The first 4 rows are patterns. Each new row is the sum of 2 different patterns, raised or lowered, with some noise. Before adding, each is slid sideways (what falls off one end comes back at the other) and multiplied by a number that may be negative. Names go in the order of the patterns.
(in the rows, 128 means zero)
Known rows, each followed by the names of its patterns:
[159 144 138 118 149 114 143 145 128 145 152 144 129 119 134 111 122 115
 107 157 117 174 128 136 112 119 163 137 140 105 156 122 112 140 123 100]  (2)
[146 115 149 145 120 118 145 124 104 124  90 105 103 147 161 134 173 137
 123 104 148 130  96 146 154 136 169 126 145 136 148 115 132 148 141 119]  (0)
[132 106 122 110 135 122 175 118 136 136 138 154 126 121 112 148 122 120
 123 128 148 142 135 131 122 146 127 137 110 146  82 166 108 149  96 130]  (3)
[125 103 159 114 107 109 122 189 126 118  91 155 133 140 142 146 136 104
 105 136 136 106 139 139  97 139 163 120 117 136 129 156 106 122 129 135]  (1)

New rows. What belongs after each?
[157 176 113 194 126 180 145 143 142 154 142 115 149 113 155 118 173 188
 166 212 157 141 110 180 151 115 167 175 172 196 152 167 155 181 133 158]  (0) (3)
[128 113 164  93 155 126  90  86 115 122  82 170 127 123 156 121 154 119
 123  88 134 127 118 102 134 123 146 134 110 104 139 111 103  94  97  53]  (0) (3)
[169 125 195 134 141 144 195 164 153 116 154 175 175 131  96 147 129 128
 128 144 172 150 156 149 145 150 178 139  95 145 153 142 156 105 168 150]  (3) (1)
[122 112 134 111 136 119 129 112 107  94 124  80 127 148 136 145 146 104
  92 143 113  74 129 145 141 155 134 145 141 158  88 138 103 134 113 151]  (2) (0)
[122  97  58  68 108 115  76 123 119  79 128 112 100  56 106  92 134  83
  67  95 100 113  56 135  97  70  85 117 138  84  90  69 114 117 105 102]  (2) (1)
[142  95 134  99 130 146 106 104 129 124 118 140 120  99 135 136  70 101
  72 107  75 150 141 115 163 113  96  83 138 126  81 149 149 136 174  93]  (2) (0)
[113 145 141 130 130 167 161 136 133 117 134 139 140 128 129 156 153 149
 113 145 132 134 125 101 143 117 164 142 129 124 125 173 127 180  86 170]  (2) (3)
[127 125 148 157 138 154 142 148 121 118 116 105 121 154 144 157 107 176
 104 142 132 101 155 124 142 109 148  99 131 121 134 116 129 122 130 157]  (0) (3)
[105 144 113 164 113 119 134 146 129  97 143 113  89 101 106 162 144 104
 119 147 129 124 128 162 136 107  87 155 129  91 139 127  73 155 167 124]  (2) (1)
[142 134 163 134 130 134  90 120 133 136 104 149 142 102 137 165 117 137
 128 118 159 124 120 139 157 137 146 172 139 107  99 132 143 128 137 124]  (0) (1)
[138 124 150 130 105  88 124 132  96 122 115 114 135 158  88 119 123 140
 113 121 106 105 123 118  95 111 118 141 106 171 103 148 127 123 133  85]  (2) (3)
[ 90  55  52  58  88  62  73  45 103  84  67  67  89  85  68  77  82  94
  87  26  83 102 106  87  95  86  60  45  75  64  88  80  87  77  72  93]  (0) (1)
[130  64 119 105 148 157 120 178 144 143  95 157 139 109 149 140 132 168
 130 154 123 157 117 153 140 175 100 163 108 173 148 124 136 154 139 105]  (0) (3)
[ 66  64  93  59  95 100  77  79  92  70  68  79  75  78  58  93  57  92
  47  61  72  65  80  60  95  77 119  88  65  89  51  97  72  85  76  68]  (2) (3)
[166 180 192 183 165 139 154 157 163 141 152 181 128 199 184 165 148 162
 187 186 155 146 178 163 146 156 179 134 172 159 165 190 174 145 147 192]  (2) (1)
[124 146 111 138 120 101 165 146 112 115 176 118 108 143 124 120 134 142
 135 127 144  94 166 131 113 130 145 185 127 114 107 139 124 127 122 165]  (2) (1)
[119  96 137 116 114 139 118  72 135 135  95 103  97 133 100 112  77  98
 119  97 153 134 164 126  51  97 135 150  63 119 116 105 126 105 148 140]  (0) (1)
[149 177 104 150 111 155 113 158 105 115 145 118  92 125 117 151 135 135
 124 158 144  78 131  46 104  98 161 168  96 153 124 140  77 149 145  88]  (2) (0)
[110 105 142 116  95 131  87 113 120 110 110 125 125  96 118  97  69 104
  99 146 119 167 131  84  86 122 134  67 137 154 113 158 136 109 109 127]  (2) (0)
[130 142 151 154 144 111 163 130 133 126 161 191 124 187 166 155 133 112
 147 135 185 143 144 160 134 143 146 177 156 144 154 171 126 148 160 154]  (0) (1)
[139 130 124 157 109 103 140  99 138 115 118 128 140 134  92 132  97 144
 122 130  86 138 140  94 125 137 140 163 194 144 113 103 137 107 122 131]  (0) (3)
[189 115 162 130 159 174 142 204 157 175 138 155 150 166 155 132 171 132
 144 168 163 122 184 169 164 149 155 135 161 163 159 155 174 161 167 136]  (2) (3)
[182 189 158 146 162 177 164 156 160 183 148 166 181 165 149 149 161 155
 125 141 178 188 162 174 191 148 130 162 155 185 177 173 138 210 165 180]  (0) (1)
[137 102 103  33 137 158 159 136 121 100  81 119 111 113 158 131 118 179
 103 118 157 125  68 132 150 118 108 107 127 143 131 102 111 155  85 112]  (0) (1)
[175 132  90 117 110 110 126 182  95  94 167 123  99 116  57 148 116 119
 102 143 148  78 130 157 129 146  49 110 146 175  86 127 138 115 146 143]  (0) (1)
[132 104 122  93 138 159 107 114  87 125 115 132 140 131 147 114 126 157
 105 124  91 137  95 154 161  85 107 123 147 118 115 139 118 134 148  78]  (2) (1)
[ 75 111  69 121 118 182  99 122 155 118 124 115  80 106 126 109  98 129
 118 128 128 138 112 130 123 108 139 113 120  88 176 104 171 109 144 110]  (0) (3)
[110 153 150 135 186 111 114  98 148 113 104 133 143 134 150 111 133 132
 150 113 136 146 140 131 126 121 117 137 112 127 149  98 101 112 109  90]  (2) (0)
[162 153 120 111 144 108 106 113  83 142 101 178 148 143 144 124 161 119
 153 108 129 132 130 143 152 104 167 144 147 110 146 129 151 140 141 132]  (2) (0)
[ 98  96  88 118 115 119 150 136  91 105 133 123  92 101 121 111 138 119
 110 118 116 126 101 173  90 125 104 135 125 120 133 115 142 106 105  67]  (0) (3)
[126 130 169 131  86 131  59 131 106 136 120 111 121 102 132 111 118 152
  97 114 162 112  98 126 160 115 176 137 139 112  86 106  76 118 146 146]  (2) (0)
[116 132 115 155 198 158 193 139 160 123 151 156 122 142 190 161 185 136
 174 144 167 145 150 172 168 151 164 129 166 147 136 135 146 157 120 173]  (2) (0)
[141 164 190 136 156 155 172 130  80 134 132 207 110 186 132 141 113 128
 200 174 152 117 192 126 118 185 130  85 182 173 142 132 140 151 168 165]  (2) (1)
[132 141 128 139 125 121 136 146 159 153  98 151 145 140 119 111 165 150
 122 140 119 168 119 132 140 158 132  65 129 107 138  89 142 148 122 160]  (0) (1)
